The groups are shells around one centre, one inside the other: the same stretched ball of 4 dimensions in 10 sizes.
Some rows, each with its group after it:
[-1.46  0.87  0.36  2.99 -1.04 -0.53 -0.38 -1.60  1.69  3.09]  (6)
[ 1.77  1.77 -1.50  0.24 -3.13 -2.83  0.90  1.94 -0.21 -3.13]  (8)
[-3.07 -1.50 -0.74  2.34 -1.29 -0.23 -2.54 -0.70 -0.77  1.42]  (4)
[ 0.00  2.54  0.35 -0.17 -0.72  0.55 -2.43 -0.22 -2.47  1.89]  (6)
[-1.67 -1.47 -0.73  3.20 -2.36 -4.44  1.49  0.28  3.01 -1.50]  (2)
[ 3.07  3.20 -1.83  0.55 -3.63 -1.70  1.62  1.67  0.42 -2.41]  (2)
[-6.76 -2.40  1.36  2.66  1.67  3.18 -6.78 -3.49 -3.00  7.27]  (3)
[-4.67 -1.70  1.00  3.46  0.27 -0.14 -2.75 -2.50  0.56  4.54]  (8)
[-4.89 -1.93  0.15  2.95  0.02  1.82 -4.45 -2.34 -1.43  4.70]  (5)
[-4.87 -0.61  1.97  1.32  1.70  1.76 -5.59 -2.65 -3.02  6.02]  (3)
[ 1.78  1.65 -1.43  3.22 -3.73 -3.73  3.89  0.62  4.50 -1.82]  (1)
[-3.37 -2.43 -0.78  1.55 -1.33 -1.91 -2.60  0.28 -1.44 -0.56]  (7)
[-1.06 -0.06 -0.51 -0.19 -1.44 -2.09 -2.05  1.17 -2.40 -1.48]  (5)
[-4.23 -2.32  0.44  1.76 -0.19 -1.83 -3.04 -0.68 -1.17  1.28]  (0)
[-1.75 -0.39 -1.13 -0.01 -1.46  0.33 -3.77  0.66 -3.78 -0.18]  (1)
[-0.49  1.97 -0.24 -1.17 -0.70  1.80 -4.35  0.25 -4.93  1.48]  (1)
[-5.66 -2.67  0.41  1.73  0.59  1.43 -5.88 -1.77 -3.39  3.93]  (0)
[-4.64 -0.50  1.32  0.94  1.36  2.90 -6.37 -2.39 -4.16  5.86]  (1)
[ 1.94  2.12 -1.71  1.04 -3.36 -1.87  1.19  1.37  0.56 -2.09]  (8)
[-5.18 -1.90  1.58  2.98  0.89 -0.55 -3.30 -2.53 -0.02  4.68]  (2)
[-2.94 -0.99  0.49  0.88 -0.32 -1.71 -2.78 -0.25 -1.71  0.87]  (8)
[-2.26  0.36  0.63  3.10 -0.61 -0.27 -1.05 -1.94  1.38  3.71]  (6)
[ 1.07  1.12 -0.90 -0.24 -2.55 -4.03  0.60  2.18 -0.58 -3.65]  (3)
[-0.50  1.49  0.64  2.55 -1.20 -2.08  0.85 -1.00  2.36  1.87]  (2)
[-6.36 -3.78  1.21  3.10  0.73 -1.84 -3.55 -1.97 -0.17  3.17]  (9)
[-3.77 -1.63  0.15  3.73 -0.74 -0.74 -1.58 -1.87  1.39  3.10]  (4)
[ 3.74  4.23 -1.62 -0.43 -3.37 -0.92  0.96  1.82 -0.83 -2.13]  (7)
[-5.61 -3.02  0.65  3.12  0.28 -0.46 -3.69 -2.03 -0.49  3.58]  (4)
[ 1.02  0.92 -1.40  2.91 -3.44 -3.71  3.00  0.73  3.61 -1.97]  (0)
[-4.62 -1.67  0.95  3.65  0.18 -0.16 -2.54 -2.56  0.86  4.58]  (0)
[-5.84 -3.29 -0.04  3.43 -0.07  0.93 -4.39 -2.21 -1.03  4.03]  (7)
[-4.84 -3.38  0.03  3.01 -0.63 -2.39 -2.24 -0.92  0.34  1.10]  (5)
[-0.82  0.39 -0.81 -0.92 -1.42 -0.67 -3.23  1.28 -4.00 -1.17]  (7)
[ 3.21  3.30 -0.88  2.51 -3.64 -4.24  4.78  0.87  4.75 -1.97]  (9)
[-1.43  0.97  0.85  1.81 -0.56 -1.24 -0.95 -1.05  0.48  2.35]  (4)
[ 0.77  1.67  0.31  2.92 -2.18 -4.62  3.44 -0.10  4.53 -0.43]  (3)
[-1.84  0.34  0.98  2.56 -0.62 -2.34 -0.08 -1.20  1.83  2.11]  (6)
[-4.44 -1.40  1.20  3.83  0.27 -0.47 -2.07 -2.72  1.45  4.79]  (5)
[ 2.35  3.55 -1.28  0.66 -2.79  0.28  0.16  0.59 -0.45  0.02]  (9)
[ 0.12 -0.11 -1.66  0.63 -2.94 -3.27  0.08  1.92 -0.51 -3.46]  (9)

New rows, each followed by its group:
[-5.82 -3.20  0.13  1.82  0.35  0.97 -5.75 -1.49 -3.30  3.23]  (5)
[-5.11 -1.26  1.04  1.50  1.12  2.58 -6.15 -2.42 -3.60  5.59]  (6)
[-3.71 -0.06  1.07  1.11  0.77  1.98 -5.02 -1.98 -3.09  4.87]  (0)
[ 2.34  3.17 -1.73 -0.15 -2.99  0.26 -0.57  1.31 -1.79 -1.12]  (9)
[-5.84 -3.88 -0.23  2.74 -0.25 -0.30 -4.39 -1.31 -1.61  2.28]  (9)
[-2.61 -1.79 -1.15  3.91 -2.22 -1.73 -0.11 -0.74  2.20  0.66]  (9)
[ 1.83  2.25 -1.87  0.27 -3.15 -0.72 -0.14  1.47 -1.12 -1.83]  (5)
[-3.31 -2.39 -0.84  3.22 -1.70 -2.03 -1.09 -0.51  1.04  0.37]  (2)
[-4.84 -3.22  0.33  2.83 -0.41 -2.58 -2.26 -0.95  0.28  1.20]  (5)
[-4.31 -2.84 -0.47  3.60 -1.13 -1.32 -1.90 -1.23  0.86  1.69]  (2)
[-1.75 -0.44  0.32  0.47 -0.87 -3.16 -1.44  0.60 -1.08 -0.82]  (9)
[ 1.77  1.32 -1.62  0.82 -3.47 -3.93  1.94  2.08  1.04 -3.81]  (6)
[-5.76 -2.92  0.72  4.52  0.18 -0.08 -2.82 -2.94  1.32  4.92]  (7)
[-0.99 -0.70 -0.42  4.05 -2.53 -4.95  3.05 -0.17  4.96 -0.96]  (1)
[-0.82  1.18 -0.69 -0.72 -1.10  1.37 -4.08  0.43 -4.49  0.83]  (2)
[ 0.60  2.66  0.47  2.01 -1.43 -1.39  0.90 -0.79  1.87  1.88]  (7)
[ 1.79  3.75 -0.73 -1.14 -1.73  1.41 -2.33  0.77 -3.59  0.54]  (3)
[ 0.50  2.46  0.50  0.59 -1.15 -1.55 -0.30 -0.01 -0.17  0.83]  (6)
[-5.32 -2.74  0.37  1.18  0.44  0.34 -5.53 -1.09 -3.57  2.61]  (2)
[ 4.41  4.46 -1.48  0.38 -3.82 -2.68  3.10  1.91  1.50 -2.87]  (1)
[ 2.46  3.54 -0.19  0.49 -2.32 -2.57  1.68  0.91  0.98 -1.01]  (2)
[ 0.17  0.61 -0.59  3.32 -2.71 -4.00  2.88  0.06  4.15 -0.87]  (8)
[-3.71 -0.42  0.03  0.03  0.36  3.44 -6.80 -1.22 -5.68  3.99]  (9)
[ 1.10  1.75 -1.26  3.16 -3.16 -1.78  2.31 -0.11  3.29 -0.01]  (9)
[ 4.37  4.13 -1.02  1.49 -3.91 -4.71  5.10  1.70  4.09 -3.22]  (3)
[ 0.17  1.75 -0.83 -0.88 -1.55  0.45 -2.96  0.95 -3.83 -0.23]  (6)
[ 3.55  2.69 -2.11  1.52 -4.47 -4.13  4.03  2.17  2.98 -4.17]  (1)
[-3.98 -0.56  1.38  1.18  0.90  0.62 -4.45 -1.80 -2.47  4.20]  (0)
[-2.14  0.79  0.58 -0.49  0.17  1.17 -4.75 -0.50 -4.36  2.50]  (6)
[-3.92 -2.82 -0.49  2.06 -1.08 -2.17 -2.46 -0.11 -0.79 -0.05]  (1)
[-2.40 -1.56 -0.68  3.81 -2.01 -2.74  0.54 -0.66  2.78  0.39]  (0)
[-5.38 -1.39  1.59  0.38  1.73  1.89 -6.92 -1.98 -4.89  5.00]  (9)
[-2.40 -1.55 -1.02  2.43 -1.91 -1.75 -1.16 -0.04  0.26 -0.16]  (8)
[ 4.50  4.37 -1.66  0.22 -3.97 -2.80  3.08  2.16  1.30 -3.31]  (1)
[ 0.11  2.21 -0.47  1.36 -1.61  0.92 -1.32 -0.61 -0.66  2.12]  (2)
[-3.84 -1.37  1.05  2.14  0.15 -1.59 -2.46 -1.35 -0.24  2.56]  (4)
[ 0.01  0.09 -1.96  2.75 -3.34 -1.85  1.03  0.54  1.80 -1.28]  (3)
[-2.52 -1.96 -1.06  1.50 -1.83 -2.38 -1.72  0.68 -0.91 -1.35]  (7)
[-0.44 -0.29 -1.56  1.86 -2.82 -2.46  0.26  0.93  0.65 -1.84]  (0)
[-4.21 -1.07  1.31  1.97  0.65 -0.19 -3.58 -1.89 -1.17  3.95]  (4)
[-2.86 -1.28  0.70  3.49 -0.90 -3.63  0.49 -1.11  2.98  1.27]  (2)
[-1.24  1.58  0.96  1.11 -0.25 -0.18 -1.91 -1.11 -0.79  2.94]  (6)
[ 1.36  3.01 -0.31 -0.43 -1.69 -0.53 -1.04  0.75 -1.86 -0.07]  (8)
[ 2.23  2.54 -1.48  2.26 -3.51 -2.17  2.64  0.67  2.72 -1.21]  (5)
[ 2.89  2.75 -1.36  2.10 -3.77 -3.76  3.88  1.22  3.59 -2.48]  (6)
[-0.73  1.75  0.87  0.07 -0.35 -0.85 -2.06 -0.26 -1.78  1.58]  (5)
[ 3.00  2.97 -0.68  0.91 -3.20 -4.85  3.58  1.77  2.65 -3.26]  (1)
[-1.25  1.43  1.00  1.82 -0.42 -0.76 -1.02 -1.32  0.48  2.97]  (2)
[ 0.83  2.64 -0.52  2.13 -2.09  0.09  0.35 -0.68  1.19  1.86]  (9)
[-1.22  0.88  0.63 -0.73 -0.33 -1.33 -2.92  0.46 -3.14  0.31]  (3)
[-3.96 -1.16  0.23  3.28 -0.31  1.14 -3.05 -2.30 -0.10  4.45]  (2)
